There are 3 nested groupings, the coarsest first. Each group lies inside one group of the grouping before and may be the whole of it. The rows also spread widely along 9 directions, which tell nothing about the answers.
In the rows, 128 means zero.
Known rows, each followed by its group in each grouping:
[161  95 124 163 136 117 155 160  57 171  80 105 136  85 142 138 104  72
  95 173 133 158 123 123 158 128] => Kat Fama k660
[130 114 150 136 121  98 103 171 105 159 150 141 123  71 140 124 135 129
 107 154 152 144 111 139 197 123] => laga Tul k488
[132 107 144 138 107  94 146 146 100 158 130 119 162  97 160 148 160 136
 103 118 151 167 118 122 179 125] => Kat nevo k610
[112  94 123 142 148 124 173 109 109 147 115  80 135 110 148 147 153 124
 174 113 154 117 146 121 191 156] => laga kodus k991
[145 123 157 138 148 139 135  99 163 149 167 122 119  96 142 117 167 191
 166 115 198 143 118 160 211 125] => laga Tul k272
[128 124 109 147 126 104 173  95  95 148 105 104 154 134 154 138 145 133
 124 100 135 171 136 117 145 133] => Kat nevo k610
[124  92  80 152 125 124 157 101 118 141 112 129 144  98 146  93 101 129
 131 149 149 141 126 136 149 143] => laga kodus k991
[ 99 142 131 127  95 111 143 126  69 148  95  85 178 104 137 181 209 116
 133  87 134 135 151  98 159 129] => laga Tul k488
[ 96 136 129 146 116 107 129 113  86 156  93 124 160 107 128 121 163 114
 123 131 151 173 120 123 171 104] => laga kodus k991
[106  96 124 170 208  93 164 107 111 175  94  84 106 168 150 115 108  93
 154 113 132 144 136 122 184 157] => laga Tul k272
[110 116 117 136 110 115 115 119 131 152 135 116 157 103 144 122 149 148
 142 109 158 154 132 140 168 118] => Kat Fama k660
[130 116 123 139 122 125 150 110 101 148 118  86 151 111 147 150 165 129
 148 103 161 141 146 128 180 127] => Kat nevo k610
[128 137 134 164 132 155 159  47 148 162  92  91 218 178 162 164 207 153
 131  47 166 162 150 111 105 127] => laga Tul k488
[101  84 149 149 161 121 153 114 130 167 121  65 129 109 149 133 170 113
 193 103 198 130 145 132 252 116] => Kat nevo k610
[105 118 114 154 152 100 118 103 129 167 118 117 143 156 149 110 119 126
 135 103 137 177 132 136 149 123] => Kat Fama k660
[118 114  92 130 120 124 152 105  96 136 122  72 145 127 148 156 149 123
 160  90 138 118 167 122 163 151] => Kat nevo k610
[112  90 115 146  84 153 107 142 101 157 100  99 189  51 137 131 174  91
 136 145 194  98 150 130 193  99] => laga Tul k488
[151 130 188 161 182 134  72 119 175 181 165 142 133 156 151 121 135 156
 112 116 180 170 108 160 170 117] => laga Tul k488
[145 171 143 150 141 107 186  43 132 139 122 152 151 164 147 128 166 207
 118  87 139 227  97 124 111 133] => laga kodus k991
[148 167 124 145 160 142 118  99  65 148  99  84 100 135 104 141 125 105
 155 132 135 158 145 144 157 120] => Kat Fama k660

New rows, each followed by its group in each grouping:
[155  97 140 131 128 101 131 174  85 150 152 120 100  62 142 134 117 121
 119 165 152 140 117 142 214 133] => Kat nevo k610
[164 122 105 170 159 147 170  55 136 145 108 135 140 145 144  98 102 156
 129 134 156 171 119 144 117 141] => laga kodus k991
[ 72 117  45 133  84 126 115  92  92 127  95 106 167 105 124  99 131 109
 157 120 136 114 162 126 145 124] => laga kodus k991
[191 105 141 158 145 180 173  71 156 153 139  86 165 134 169 159 164 169
 145  91 195 142 143 145 151 139] => Kat nevo k610
[112 138  83 137 128  96 186  57 126 122 128 133 133 140 146 105 132 188
 149  97 123 175 123 127 127 155] => laga kodus k991
[111 161 155 126 135 105 115 105 114 142 156 131 118 132 131 139 160 170
 143 103 139 174 120 134 171 130] => laga kodus k991
[ 77 132 105 140 154 107 107  91 113 152 118  77 123 161 129 117 139 113
 184  85 146 138 161 136 190 116] => Kat nevo k610
[116 130  93 155 106 133 146  87  81 146  74 118 175 106 128 113 145 111
 119 139 150 156 132 119 134 112] => laga kodus k991
[134 130  92 165 119 150 155  61 108 142  75 117 165 105 127  96 148 127
 137 135 175 154 133 137 141 104] => laga Tul k488
[137 130  70 197 181 148 161  32 105 156  41 124 125 145 110  38  75  87
 142 166 165 177 124 149 138  95] => laga Tul k488
[115  98 120 142 131  51 154 154  99 165 125 140 135 121 166 123 102 130
  89 127 101 194 108 114 143 150] => Kat Fama k660
[110 115  95 125  96  75 166 142  65 139 112 107 135  88 143 145 135 126
 130 121 104 156 132 112 158 147] => Kat Fama k660
[169 111  94 169 145 184 125  71 149 159 110  96 191 171 161 140 124 131
 112  93 159 115 161 144  80 152] => laga Tul k272
[122  88 145 148 161  93 174 117 153 166 145 104 138 137 174 138 144 159
 153  85 152 172 121 126 184 155] => Kat Fama k660
[ 94 122  92 117  51 130 116  93 132 130 140 102 212 108 156 151 204 169
 144  60 165 131 163 127 147 114] => Kat nevo k610
[130 135 127 173 158 130 179  56  94 165  62  79 166 162 140 136 165 108
 144  94 163 188 139 118 153 105] => Kat nevo k610
[ 29 145  82 113  79 104  77 106  92 138 111  89 182 132 120 139 185 113
 167  72 130 117 176 112 159 117] => laga kodus k991
[120 147  90 141  57 123 120  97  92 145  90 139 211  95 135 119 163 142
  88 118 148 192 127 127 103  88] => Kat Fama k660
[ 72 121  57 138 112  95 113  98  87 141  98  99 143 132 129  95 117  98
 155 109 127 140 159 132 163 115] => Kat nevo k610
[139 160 115 136  94 130 136 100  79 142 103 119 161  98 120 137 163 142
 122 123 148 184 125 133 136 102] => Kat Fama k660
[126 153 133 142 134 148 129  84  99 149 102  78 146 124 121 149 179 129
 170  97 168 157 149 134 171 105] => Kat Fama k660
[ 91 125  71 146 146 127 116  87  92 146  91  86 141 162 128 120 107  88
 155 107 114 118 169 123 126 147] => laga kodus k991
[121 116 102 138 118 126 131 101 126 144 129 110 139  99 135 112 141 148
 159 119 164 151 138 147 172 117] => Kat Fama k660
[ 75 137  57 148 112  92  98  96  75 152  72 126 142 124 113  68  98  86
 133 141 123 176 140 136 143  91] => Kat Fama k660
[ 66  83  97 141  96  73 133 135 107 161 107 109 178 102 161 112 152 104
 127 106 150 155 137 115 193 111] => Kat nevo k610
[178 118 193 168 157 124 165 133 105 177 112 119 159 120 161 169 168 132
  86 125 158 177 105 117 156 136] => laga Tul k488
[158 157 123 140 139 128 129 108  68 141 117 114  92  98 110 114 121 122
 138 160 153 167 124 152 187 105] => Kat nevo k610
[101 106  97 144 147 117  89 134 101 154 123 116 117 122 129 102  84  93
 140 151 134 121 143 142 169 138] => laga kodus k991
[145 126 101 138 129 128 132 118  83 138 125  99 114 106 129 128 113 118
 142 137 142 131 147 144 168 133] => Kat nevo k610
[136 115 175 134 118 111 120 181  79 165 132 105 147  76 147 175 182 112
 108 132 153 133 125 116 197 131] => laga Tul k488
[127 137 100 132 107 118 147 104  74 133 109  99 137 100 125 131 151 127
 142 121 147 149 140 128 170 117] => Kat nevo k610
[113 153 148 131 131  99 189 100  67 137 103  98 122 100 124 154 186 142
 162 114 143 170 120 109 193 131] => laga kodus k991
[101 103 115 121 101 111 126 138 103 143 139  84 154  97 155 156 171 129
 152  94 154 118 157 124 193 133] => Kat nevo k610
[156 148 119 149 147 171 104  92  87 151 109  75 134 142 120 150 139 101
 147 114 162 128 163 146 153 116] => Kat nevo k610
[151 136  98 138  94 140 124 100  98 136 123 114 165 114 139 137 138 142
 110 114 146 150 143 141 122 123] => Kat nevo k610
[179 129 110 161 132 120 215  79  92 139  92 130 145 109 148 124 138 164
 105 129 138 176 107 124 116 148] => laga Tul k272
[191  78 138 165 153 137 182 125 136 160 134 126 132  90 168 125 113 152
 111 149 170 137 109 144 167 158] => laga Tul k272
[148 145 115 146 128 116 134  90 109 140 130 132 137 137 138 117 128 156
 115 115 143 183 121 143 138 117] => Kat nevo k610
[110 133 113 132 102 122 136 104 110 138 122 101 171 119 143 153 180 146
 136  84 141 133 146 116 143 138] => laga Tul k488
[134 149 103 134  96 132 121 101 104 132 125 127 159 109 133 131 152 153
 118 113 137 142 137 135 121 128] => laga Tul k488
[104 163  85 126  83 102 111  82 103 124 127 138 147 112 122  98 147 163
 130 112 142 182 129 146 148  94] => Kat nevo k610
[122 116 127 159 151  86 186 114  81 163  83 110 145 141 157 141 141 109
 109 111 112 169 123 100 141 151] => laga Tul k488
[116  96  94 145  92 123 158 129  63 145  80 104 172  68 137 130 144  92
 120 154 147 126 138 114 158 128] => laga kodus k991
[177 113 189 151 122 134 150 160  74 170 116 104 156  68 150 177 177 114
  95 148 185 169 110 125 197 106] => Kat nevo k610
[121 118 109 136 129 128  83 134 119 157 144  97 144 135 143 144 123 119
 138 104 131 127 161 141 142 139] => Kat Fama k660
[117 137 116 153 128 109 168  64 124 144 106 148 155 121 139  94 146 167
 128 125 161 198 103 131 149 113] => laga kodus k991
[130 147  77 174 123 111 138  64 104 154  75 157 182 166 142  85 106 125
  72 125 116 199 118 125  66 115] => laga Tul k488
[163 173 176 118 137 130 112 138  84 138 166 113 111 120 127 192 166 163
 125 113 129 146 127 135 153 153] => laga kodus k991
